The first 4 rows are patterns. Each new row is the sum of 2 different patterns, raised or lowered, with some noise. Before adding, each is slid sideways (what falls off one end comes back at the other) and multiplied by a number that may be negative. Names go in the order of the patterns.
Known rows, each followed by the names of its patterns:
[ 16  -3   2  -8  -2  18   8   5  13   5   7   8   8   6  -2  -7   2  21
   9 -18  -4 -12   3   4   3 -11   7   4  17  10 -10   0]	S
[ 10  -3  34   2  -2  -6 -12   9   0  -2   4   2  -3   4  -5   7   9  -1
 -10  13   6  10  11  -5  -1  15  -3 -17   9  -7 -13  17]	D
[  8   4 -14   4 -12 -13  12  -2  -8   4  -1   1   3  -6   9  18   9  16
  -9 -20  15  -3  -8 -14   3 -15  -5  -3  -1  -4  -3   9]	W
[ 20 -11   4  -9 -15   7   1  -3  11  14  -7  -4   1  25  -8  11  14  13
  14  12  15   9   9   4  20  -7   6 -16  17  -5  -2  12]	T

New rows, each followed by the names of its patterns:
[ 11  14  -3  14  10   9   9  27 -11   9  34  -4  -8  17 -24  16  14   3
  18  -1   2   9   2   4  10   2  19  10   1  -3  17  15]	S D
[ -7   3 -17 -15 -37  -2 -13 -26  -9  -5 -37  -7 -23 -40  -5  -5 -27   0
   6 -33 -29 -13 -10 -26  -1   0   3  -7  -3   1  -7  -4]	D T
[15 15 25  9 27 23 31 16 35 22  9 20 39 32 45 31 15 38 24 -2 21 22 14 41
 14 25 48 14 10  8  0 20]	D T
[ 6 22 24 19 26 19  8 36 30 31 41 31 17 45 36 15 11 27 16 33 30 43 41 25
 32 34 29 22 24 25 52 32]	S D
[  0   7 -10  -1  -5 -12   3  26  -6  21   4  -5  -7  16   1  22  18   3
   3   6   0   3   6  10  -3 -21  19  -3 -15  -1   9  -7]	D T
[-22   9  -5 -13   6   3 -12  -4  -9  16   3  10  14  -3 -12  12   3  -6
 -11  -4  -3 -15  -2 -14   2 -10   1  10   9 -23   0 -19]	W T
[ 3 -8 13 20 15 15 31 25  4 22 53 -5 19 32 -2 30 29 37 35 18 22 38  5 18
  6 28 19  9 21 34 17  6]	D T
[ -8 -11   5  -1   0   2   0  -4   7 -11  11 -13   1  13   8  -1   9  22
  -1   9  11   0 -12   5 -36   9  -5   5  14   6  -4   5]	D T
[  8  -2  10   9  -1   8   6   8   9  -3  -1  10  23  16 -20 -17  -2   1
  -2  -6  -9  -6  -1  11   7 -11  -1  15   3   5 -17   4]	S W
[  7   4  10  -3   9  25   8  -2   2  -8   3  14  -4   7  28   7  12  20
  -6  12   7 -20  15  18  23  27   9  12  16   5  19   5]	D T
[  0 -13 -12  -1   9   0   4  -4  16  15   5  10  15  -7  -3   8 -26  -3
   2  18   8   8  13  -4   6   6   3   1   6  -2  -2  -1]	D W
[-16   5 -25 -22  -2  -6  -1  -4 -16 -14  -5 -23 -22 -18 -20 -40   6 -16
 -29  15  -5 -33 -20 -35 -26 -17 -18 -19  -8 -12 -20 -30]	D T
[-33 -10  11   7 -21  13  -3   5  -1 -18 -10 -19 -24 -13   1 -18   0   0
 -15   0   1 -30 -14  12  -5  10 -17 -28 -18 -13  -4  10]	S W
[  0  -7  19  -8   6  -9  -7 -25   1   1   5   8  -3  -3   6  -8 -17  11
  15   4 -10   0 -26  -2 -13 -16 -22  -9 -19 -11  -7 -15]	W T
[-16  -1 -10 -23 -13 -19  25 -20 -11   6 -15 -12  12 -23  -3   7 -21  -7
  -6 -20 -24  -1   3   5 -26 -11 -21   3 -11  -3 -16 -21]	S T
[ -4  -8 -11 -15  -8  -6  -9 -24  -2  -1   9  -6   9  -9  -8 -15   3  -6
   5   7  -5 -10 -10 -15 -25   6  12 -13 -20   5  -6 -17]	W T
[ -6   9  -4  16  -2  -8   7  31  -4  -2  -3 -14  15   9 -10   9  14 -11
  -3   0  22  -9  15  16  21  17  -1  10  24  14  15  22]	S T
[17 33 29 25 29 22 26 16 17  9 35 13 11 35 36 16 28  7  6 34 17  3 32 24
  3 26 27 33 33 28 28 25]	D T
[  3   5  19   5  18  19   1  10   6  -5   5  17   5  -5  -5 -17   0  -3
  10   8  -1   8  17  20  -3  14  16   1   5   1   5  12]	S W
[-32 -13   2 -26 -16  -7 -10 -11   2 -16 -19  -8  -9  -8 -17 -27 -20   6
 -22 -19  -1 -33 -22   5  -9 -17   5 -18 -14 -27 -39 -15]	D W
[ 32   0   7 -12  18  -1  -8   1  12   6  -1   4   3  -5   4   6   6  14
  -6  -4   5  11 -25   2  -6  19  33  -4  18  13  24   2]	W T
[ -2  -1   3  12  -3  20  16  -3   8  -2  13   8   6  -6  15  -6  10  -6
   8  -6   9   5  17 -14   1   4  -9   7   9  -3  12  19]	S T
[  6   0   6 -15   8  27  -5 -16  -3 -27  -2  -3  -4  -4  -2   7  10  -2
  -9  11 -10 -22  22   3   2  14  -5  -4  16  -7  -6  23]	D W
[  3  -1   1   8   2 -10  -8   6  12   4  14  -1   9  13   4   9   7   2
   2   5 -16  -1 -21  16   9 -13   9  19   1   1   3  -6]	W T
[-25   5 -12  28  19  -3  13   8   7  13  20  18  22   6  10  15 -10 -11
   9  26   2   4  28 -12   0   8  -3   1  -3   2   6  -4]	W T
[ 10   9  -3   7 -14  -6  12  -5 -18 -11 -19  -3   1  -6 -13  -4   2  14
   4 -25   1  12  -5   4 -18 -10  21  -1 -13   9  -6  -7]	S D
[ 7 14 14 12 14 20 28  5 17 24 10 -3 22  6 -7 16 15 14 29 17 14 -3  0 19
  9 11  8  9 10  6 -3  8]	D W
[  5   0  20  31  -4  11   8  30  -5  18 -10  18  -4   3  16  11 -16   2
   4 -18  16  15 -11  13  22 -10  -1  -2  22  -2   6  -4]	W T
[ 24  15 -14  -4  -5  15   4  19  11   0   8  26  10   1   6  12   7  -2
 -17  -6   5  14  26   5  11  16  23  10  20   9   3   5]	S W
[-24 -42 -16 -31 -29 -25 -29 -42 -31 -39 -40 -14 -43 -18 -22  -7 -36 -11
 -24 -24 -23  -2 -11 -19 -21 -14 -25 -26 -40 -35 -25 -22]	W T
[15 -7 22 35 21 21 20  8 20 30 20 17  8 20 35 25  5 28 17 23 34  8 14 19
 11 21 20 13 25 31 31 39]	S W
[  3  -3   2   3  12  19  -6  16   1  14 -14  22   0   4   9  18  -5  -1
 -13 -13  14  -2   4  15   3  -2   2  -3  19  -6   6  13]	W T
[ -7  12   4  12  10  -1   1  11  -3  -6  -2  -4 -25  16  -2 -10  24   8
 -15  -7 -17  -9  -3  -6  -5   5   3  -9 -11  -2  16 -12]	D T
[  9   2   5 -11   1   0 -15 -12  -6   2  -5  -1  -1 -18   2 -10 -16 -12
 -15  -3   2 -28 -19  -3 -29   8  23 -31  -9   3 -18  -8]	D W
[ 5 16 14 30  0 10 23  9  5 26  7 19 34  5  0 20  1 -3 30 23  9 15 18  5
  0 -2  9  6  0  9  7  8]	D T
[ -6 -14 -25 -15   0  -3   7  -9  -3 -21 -16 -10 -16 -28 -29  -2 -20 -26
 -13 -15  -9 -12 -21 -11 -14 -31 -14 -25 -26  -9 -19 -14]	S W
[  0   9  -4 -24  11  -8 -14  20   8 -11   0  -1  21  -2   2  17  22  16
  22   4 -13  21   0   6 -16  10 -23   4  -6  -5   5  11]	W T
[ -7  -2  -9   0  -8  -5   8   5 -10  13  -7 -10  11 -13  -9   1  -8 -30
  -3 -13 -17   5  -3  -4  26  -1 -12  -9 -22  -5   2  -8]	D W
[-16 -23  29 -11  -4 -10  12  -7   2   4   4  -4  -3  20  -1   3 -31  13
 -20 -15  17   7 -19   2 -11 -17   4 -11   4  20  15   5]	W T
[ -4  13  -8   0  10  14  10  -5  -5  23  11  12   6  -6   0  18   0   6
  -9  10  -1   5   5  -2  -9   3  23  13  -9 -12  -7  -4]	S W
[-16  -9  -7 -13 -27 -12 -22 -20   3 -19  -6  -8   9 -18   4  -6  -7  -5
  12   9  -3  -9  -2  -9  -6 -27 -14 -14  -7  -6 -27  -2]	W T
[  5  11   9   7  16  -9   7  33   6  18  16   0  -9  24  -6  -7   5   5
  14  34  -7   8   0   6  14 -10  -4   6  -3  -2   4  -6]	S D
[ -6  11  26  12  -2  30  13  21  25   6  10  19  -2  -7  32   6 -20  20
   5   5  41  11  -4   6  -1  28  12  -4   8  19  -1  12]	S D
[  1 -17 -10  -4 -11  -1 -10   2  -4  11  -2  13   5 -18 -11  28   5  20
  13  -1   4  18  -6  -7  -6  -1  13 -10  -3  -1  -6   7]	S T
[ -2 -20   7 -19 -22  -1 -20 -32  -9 -16 -22   8 -13  -4  17  12 -22  -5
 -15 -11 -23   5  -6   8   6  -6 -11   6  -6 -18  -7  11]	D T
[-27  11  -8 -14 -26 -11 -21   1  -5 -26 -19 -26   0   0  -5 -30   2 -19
  -9  11 -20 -18   9 -13  -7 -16 -14  12  13   0  15 -14]	S W
[  3  -8   4  20   6   8  11  12  15   6   2  19   5   2  10  16  10 -10
  -5 -25  10  -1  -8   2  13   2  39  12  -9   0   5   4]	S D
[ -3  23 -10   5 -12  20  -6  -3  19  27  -5  -1  -4 -16   2  10  -3   7
  20  -2  -5   5  22   5  26  19  23   7  -1  27   9   8]	W T
[-53 -34 -12 -23 -28 -21 -32 -12 -26 -22 -22 -47 -47  -3 -25 -26  -6 -30
 -14 -20 -45 -43 -19 -32 -27 -51 -26 -40 -38 -31 -26 -35]	S T
[ -2   7 -20 -16  14  -9 -26   7 -17 -17  12  -3  -5  38   0   1 -18 -29
  11  -7 -12 -10  -3 -20  -5 -12  -1   0 -10 -11  11   2]	D W
[ 10   6  15  10  10   4  -6  14  32  20  -4  -5 -23  18   5   2 -13  11
  -5  21  14  -5   2  19   5  11  -1  -8  24   6   2  24]	S W
[  2  -7  -2 -14 -20   8 -10 -13  11  -5  -9  -1  -7  -3 -10 -17  -3  15
   0 -15 -17 -33   3  -9 -12 -23  -6 -14   1  -4 -20 -12]	S W
[-51 -21 -28 -39 -28 -32 -30 -30 -37 -18  -5 -20 -24 -40 -33 -14 -22 -35
 -40 -29 -33 -34 -31 -40 -36 -24 -21 -32 -19 -41 -20 -37]	S W
[  3 -10  16 -16   4   3 -14 -11  23   1  19   8 -20   7  -1 -14 -27   7
  -6  -6 -23   5 -16 -18  -7  -6  -8 -26  -5 -18 -15  -9]	W T
[ 3 -1 18 30 40 16 14 21 42 12  9 28 11  3 39 30  7 40 13 25  8 12 35  6
 16 26 13 10 19  9 28 16]	D W
[ -7  14   2   2  14 -26 -12  18 -25   2  12   9  16  -1   6   8  -8  -9
   9  13  10 -21 -14  -8  12 -11   0 -21  -4  10  14  -9]	S D
[-15 -44 -27 -42 -13  -4 -14 -18 -27 -41   6 -18 -43 -41  -8 -43 -31 -36
 -31 -10 -21 -14  -5 -16 -33 -14 -29 -32 -17 -35 -29   0]	S W
